The first 5 rows are patterns. Each new row is the sum of 2 different patterns, raised or lowered, with some noise. Before adding, each is slid sideways (what falls off one end comes back at the other) and multiplied by a number that may be negative. Names go in the order of the patterns.
Known rows, each followed by the names of its patterns:
[ -4.6  26.2  -1.1 -13.1  -9.2  -4.8   0.9   9.1   9.7  15.0   0.1  10.5
   9.8  -4.9  11.5 -15.9  -4.7  -5.9   3.8  -7.3  25.8   2.5 -13.8 -13.8
  -1.0   3.2 -15.2 -13.1  12.3   7.3  21.3   8.5   8.0  -4.4] => K800
[ -6.8  13.6   2.5   1.9   3.4 -17.2  -5.6 -11.8 -21.7  13.4   4.0  13.8
   1.7   9.3  -3.1 -13.1  -1.2   1.9  -0.6  11.5 -10.8  14.7  -4.3  -7.7
  -5.4  12.2 -11.1 -13.4 -12.2 -16.4   7.0 -14.5   0.3 -11.3] => K424
[ 23.0   3.4  -5.6  -1.2 -15.5   0.7 -17.0 -24.4  -2.9 -12.7  -9.1  14.4
   3.2 -10.7   7.9  24.2  16.7  18.2   9.0 -12.9  29.2 -15.1 -18.8  16.8
 -20.5  17.7  12.8  -7.4   7.5  -7.6  -2.7  -5.9  -8.8   7.7] => K875
[  0.9  -6.9  17.8 -19.8   0.0  -8.8   9.2 -11.7  -3.1   8.6  19.5 -18.3
  -9.9  -5.5  12.4  -6.3   9.8  -7.0 -22.4  -3.1  23.1  -3.2  -8.1  -5.0
  12.0 -22.5  10.5   0.0   3.2   3.2  -8.0  -3.5  -2.8 -15.6] => K802
[-25.7 -10.4 -15.1 -20.5   0.7  -8.2 -17.9  -5.9   6.0   5.3   4.3  -6.0
 -19.8  12.9  11.2   6.3 -12.8   7.9  -9.8   6.3  -1.1  11.0   8.9 -19.4
  -0.2  17.5   3.3  12.5 -12.1  15.8 -13.2  -7.5  15.6   5.7] => K603

New rows. What belongs after each?
[-17.2  -6.1   0.2 -13.3  16.5   4.5  -1.6   0.6  14.8  -4.2   8.4  10.9
   1.0  15.8  12.2  20.5   5.4   5.8  -3.8  -0.1   1.7   9.9  16.0  -3.3
  -8.3  19.5  17.2  20.3   1.0  17.6  -7.3  -4.3   8.9  10.4] => K800 K603
[ -2.1 -16.7  -5.4  19.2   0.6   9.2  -2.8  -3.9  12.3   0.5   8.1   3.9
 -11.4   4.8  -9.6  -2.5  19.9  12.1  15.8  12.1   0.3   3.0   3.9  12.6
   8.0   5.0  23.9   4.6  11.6  -1.0 -11.6  -2.3  12.5   0.3] => K800 K424
[ 25.8  23.8  12.4  -6.5  12.7 -16.5 -22.8  13.4 -20.2   4.6  15.1 -12.8
  24.1   3.1   7.5  -4.2   4.4 -17.4  14.5  19.0  12.6   3.9  -8.9  17.2
   4.4 -24.4  -6.4 -25.3 -11.3   4.4   9.4   0.1 -16.9  19.9] => K800 K875
[-29.6  -7.5 -15.0 -14.9  -2.2 -14.3  22.6  22.1 -25.1  24.2 -24.2  -7.2
  23.1  -4.6 -10.0   5.6  11.5  12.7 -15.8  -5.4 -10.6   5.8  -1.1  13.2
   4.6  18.4  25.2  14.1  12.0  13.3 -26.8  11.4  11.2  -0.4] => K875 K802
[-21.8   2.5 -40.6 -17.9   7.9   2.5 -24.1 -20.4  -5.9 -11.1 -22.2 -22.2
 -39.1 -22.9 -14.9  -4.6  -5.3 -37.7 -21.4   5.9   2.9  -3.9 -18.6 -14.8
 -23.6 -21.0 -12.4 -14.8 -15.0 -18.3 -22.3  11.0  -5.4  -0.1] => K800 K603
[14.5 13.0  9.1 34.2  6.6  8.1 23.2  7.3  8.1 -4.0  7.7  8.0 19.5 -1.8
 12.7 21.3 28.1 31.0 10.6 21.7  1.9 31.1 26.6  6.2  5.2 17.8  5.7 31.6
 17.1 30.2 37.2 -8.5 10.7 12.1] => K424 K603
[-18.4  11.9  -0.6  10.5 -15.4   9.0  -1.0 -21.0 -28.9  14.9   0.2 -11.6
 -26.1  -9.0 -20.7   4.9   3.3   1.3 -23.3 -12.3   8.9  -9.2 -24.6  17.2
 -20.7  -3.7  -9.3  -8.5   3.6  -7.8 -13.5   7.2  -6.6   0.0] => K875 K802
[ 1.7  8.4  1.4  1.2 18.4  7.7 23.6  9.8  8.0  4.0 10.3 15.6  2.4 -4.1
 -2.6  8.6  3.3 11.7  8.2 12.2 13.2 13.3 13.0  6.7  7.6 -2.1  1.3 -3.7
 14.3  5.2 25.2  9.5  4.6 -0.2] => K800 K424
[-11.3 -26.8 -38.5  -9.5 -15.3 -15.8 -14.2  -8.5 -26.3  -6.7  -3.4   0.4
  -0.8 -20.7 -21.4  11.0 -21.3 -18.0 -11.8 -16.6 -13.2 -11.6  -9.7  -8.0
 -34.0 -21.3 -26.0 -30.8 -10.6  -6.3 -23.3 -21.1 -11.8 -19.5] => K875 K603
[ 10.6  24.6   7.9  31.2   8.5  15.6   3.5  16.2   2.1  13.7  30.0  19.1
  -6.5   1.4  16.3  17.3  13.2  15.9   7.4 -10.1   5.7  39.8  10.1  -3.2
   6.3  13.9   3.4  10.9  19.6  19.4   6.5   4.1  24.5  16.6] => K802 K603
[ -6.1   0.7  -5.4  -3.6  10.4 -18.4 -12.1  -8.6  -6.6  -7.1  -9.7   0.9
   7.5   1.8   2.2 -13.8   4.2  -6.3  11.1 -12.3  -3.8  -7.2 -14.0 -18.9
  10.0   4.4   3.4 -13.9   3.5  -8.6  -3.5  13.5 -10.5 -23.6] => K800 K802
[ 7.6 35.3 11.4 19.1 -3.3 25.6 20.1 30.4 -3.3 12.5 -1.9  9.6 40.7  7.3
 -3.6  9.9 17.6 30.8  6.6 36.8  8.9  3.7  7.9  3.7  7.2 29.0 21.9 40.1
 17.7 29.1 -0.9 23.5 15.8 25.3] => K424 K802
[-20.7  15.7  24.5  15.7  31.8 -21.0  14.0 -22.0  -6.5  10.6   9.9 -12.0
  -7.7 -13.7 -17.0  -7.1   2.5 -27.9  -0.2  14.4  12.0  -4.8   5.7  -6.1
  25.7  26.0   2.3   0.8   9.7   1.9  13.7 -10.3  11.1  10.0] => K424 K603
[ -5.4  -4.6  10.4  -9.4 -11.0  -8.4   2.7  -1.0   4.1   3.7  -8.7   6.2
   7.1  -1.1  -1.6  -3.1  -3.4   6.9   3.4   1.5  10.2  -4.0   5.9  16.8
  -1.3  13.4  -5.6  13.5  -3.9  -8.8   7.9   2.0 -13.1   3.2] => K424 K603
[  5.8   9.9   9.2  10.4   0.9 -12.9   4.1  17.1  15.4   5.8   4.0  13.3
 -13.0  -6.8  25.5  -0.4 -26.9 -14.5 -21.9  -8.4  -7.6  -2.8 -20.3  -7.3
  18.5   9.2   8.3   0.6 -26.0  10.3   2.7  -8.1   2.6  13.6] => K424 K603
[  9.0  10.5 -21.3   3.6  16.5  16.9  10.5  25.3 -10.7  15.6 -24.0 -18.0
  16.5 -30.3   6.9  19.1  -2.7  20.7  -2.0   2.2  -8.9 -11.7  24.6  18.6
  -6.5 -12.6  -4.4 -13.8   7.0  -9.0 -12.2  -3.5  -5.2  -1.5] => K800 K875
[ -2.1  10.2   5.8  -4.1 -13.9 -11.6   0.1  -7.1  -1.9   5.9  11.9  21.3
   2.4  11.6   3.3 -16.8  -3.5   6.7  -6.8 -10.0 -17.8  -5.3  -9.8   3.6
 -22.1  15.6   5.2 -19.6   5.0 -19.4  -6.2  -4.4  -4.8  -1.6] => K424 K875
[  3.4   3.9  13.3  22.4 -13.2 -20.9  -2.2  15.2   1.0  22.1   0.2   4.4
  21.9  18.9  11.3   6.5  -9.9   7.1   1.0   3.7 -15.9  -7.8  -8.5  -8.1
  12.1 -21.6   7.0  19.9 -13.4  30.6 -21.2  -7.0   4.6   3.4] => K875 K802
[-13.0 -17.9  -9.6 -13.4 -19.8 -19.6 -18.6  -0.5  -8.7  -2.4 -15.1  -0.2
 -14.7 -12.9   1.2  -1.1 -17.1 -14.5   2.0  -8.2 -28.4 -22.7 -30.9 -20.6
 -10.3 -22.7  -2.2 -17.6 -19.4   4.0 -15.5 -15.2  -9.4 -20.4] => K800 K875
[  7.5  -3.0  32.8   0.4  -4.7  -8.7  -5.7 -12.1  -4.0  16.3  25.6 -31.9
  -2.0  11.6  23.9   4.7  13.5  -8.3 -22.0  -9.2  25.5  -5.7  -9.7   6.0
   6.0   0.7  18.9  10.2   5.0  14.6 -22.8   0.1  14.7   4.2] => K800 K802
[-28.8  -5.7  -6.9  -5.0 -29.0   2.5 -19.0  -4.3 -15.0   0.2 -16.7 -31.6
  -5.9   9.1  -9.9  -2.3 -16.8   7.3 -30.9 -22.5  -8.5  -9.5 -39.3 -19.3
 -23.9 -42.8 -11.4 -13.6 -23.6 -15.9  -7.2 -11.6 -12.4 -25.0] => K800 K603
[  6.7 -11.0  -2.7   2.0   7.8  -7.9  -4.4 -10.0  -4.6 -26.5 -27.2   0.2
 -11.2   9.5  -5.1  -4.1  -7.9  -9.7  -1.5   0.7  -6.8  -3.5  -5.7  14.7
  -2.7 -16.1  -3.3   1.6  -9.0 -14.4  -7.4 -11.9  -7.4 -15.3] => K424 K603
[-12.2  -4.7  -9.1  12.3  -7.5  -3.0  10.4   6.8 -21.3  14.0  -7.0   1.8
   4.0  -9.6   0.7  15.2   6.6 -10.9 -30.1  -9.1  -4.3 -22.1  -1.9   9.8
  11.2  31.6 -12.6  -3.2 -23.6 -12.1   7.3  -4.1  -5.4 -13.5] => K800 K424
[-16.8 -12.3 -17.7  11.0 -15.8   6.9   3.2 -24.9 -11.6  10.0  -6.4  13.6
  13.0   1.7   2.4  13.7  -1.2 -15.3  -9.3  -6.8   0.3  16.2 -19.4  -6.0
 -11.7   1.2 -12.7   8.6 -14.3  -9.8 -19.9 -19.4  14.5 -11.8] => K424 K603
[ 32.0   0.2   8.0  34.5 -14.8 -14.6   3.2 -11.3 -21.4  -5.7  -6.9   7.0
  12.6 -16.2  25.6  14.3  -4.3   5.2 -20.0 -16.6  11.8 -13.3  33.1   5.8
  -6.4  -3.8  -7.5 -18.5 -16.4  -5.8  14.1  22.6  21.5  25.5] => K800 K875
[ -4.3 -26.0  12.4   5.9   2.5  -7.3   8.2  -9.5   6.2  -9.2   7.6   2.9
 -29.2   3.9  18.2   8.1  12.7  -9.6  13.3 -19.0  -8.7  15.8   4.2 -21.2
 -16.1  -9.4 -23.6  -3.4 -11.6 -13.3 -10.5  -1.5  -1.5  -3.3] => K424 K603
[-30.3  -5.9  -1.8 -20.7   5.7 -31.0 -41.0 -15.8 -46.7  -6.9 -19.4 -33.5
  -9.7 -35.4  -7.3 -20.2 -20.0 -18.0   3.4 -40.5 -24.8  -7.9 -18.7 -18.0
 -34.2 -23.1  -9.5 -39.7 -32.7 -28.0 -24.6 -34.1 -10.4   1.3] => K800 K875
[-12.5   4.1  -3.1 -19.2  21.3  -0.4  13.7   1.0  13.2  -3.5   3.7   2.7
  -1.9  -4.7  12.6  -6.5   9.4  -6.7   1.6   1.8  25.3  -3.5  -5.7 -10.4
 -13.4  24.0 -10.9  -3.2 -12.1  -5.4  16.9  10.6   9.2  13.7] => K800 K424
[  8.1 -10.4  20.7  14.5   4.4  -5.2   5.2 -13.2  11.4  20.9   5.1  -9.3
   9.9   8.7  13.4   4.2  33.2   3.8   9.4  -3.0  14.5   7.3   1.9  14.8
  11.2  12.2  17.0 -12.5  26.7   2.8  12.6  -4.7  12.3  11.9] => K875 K802
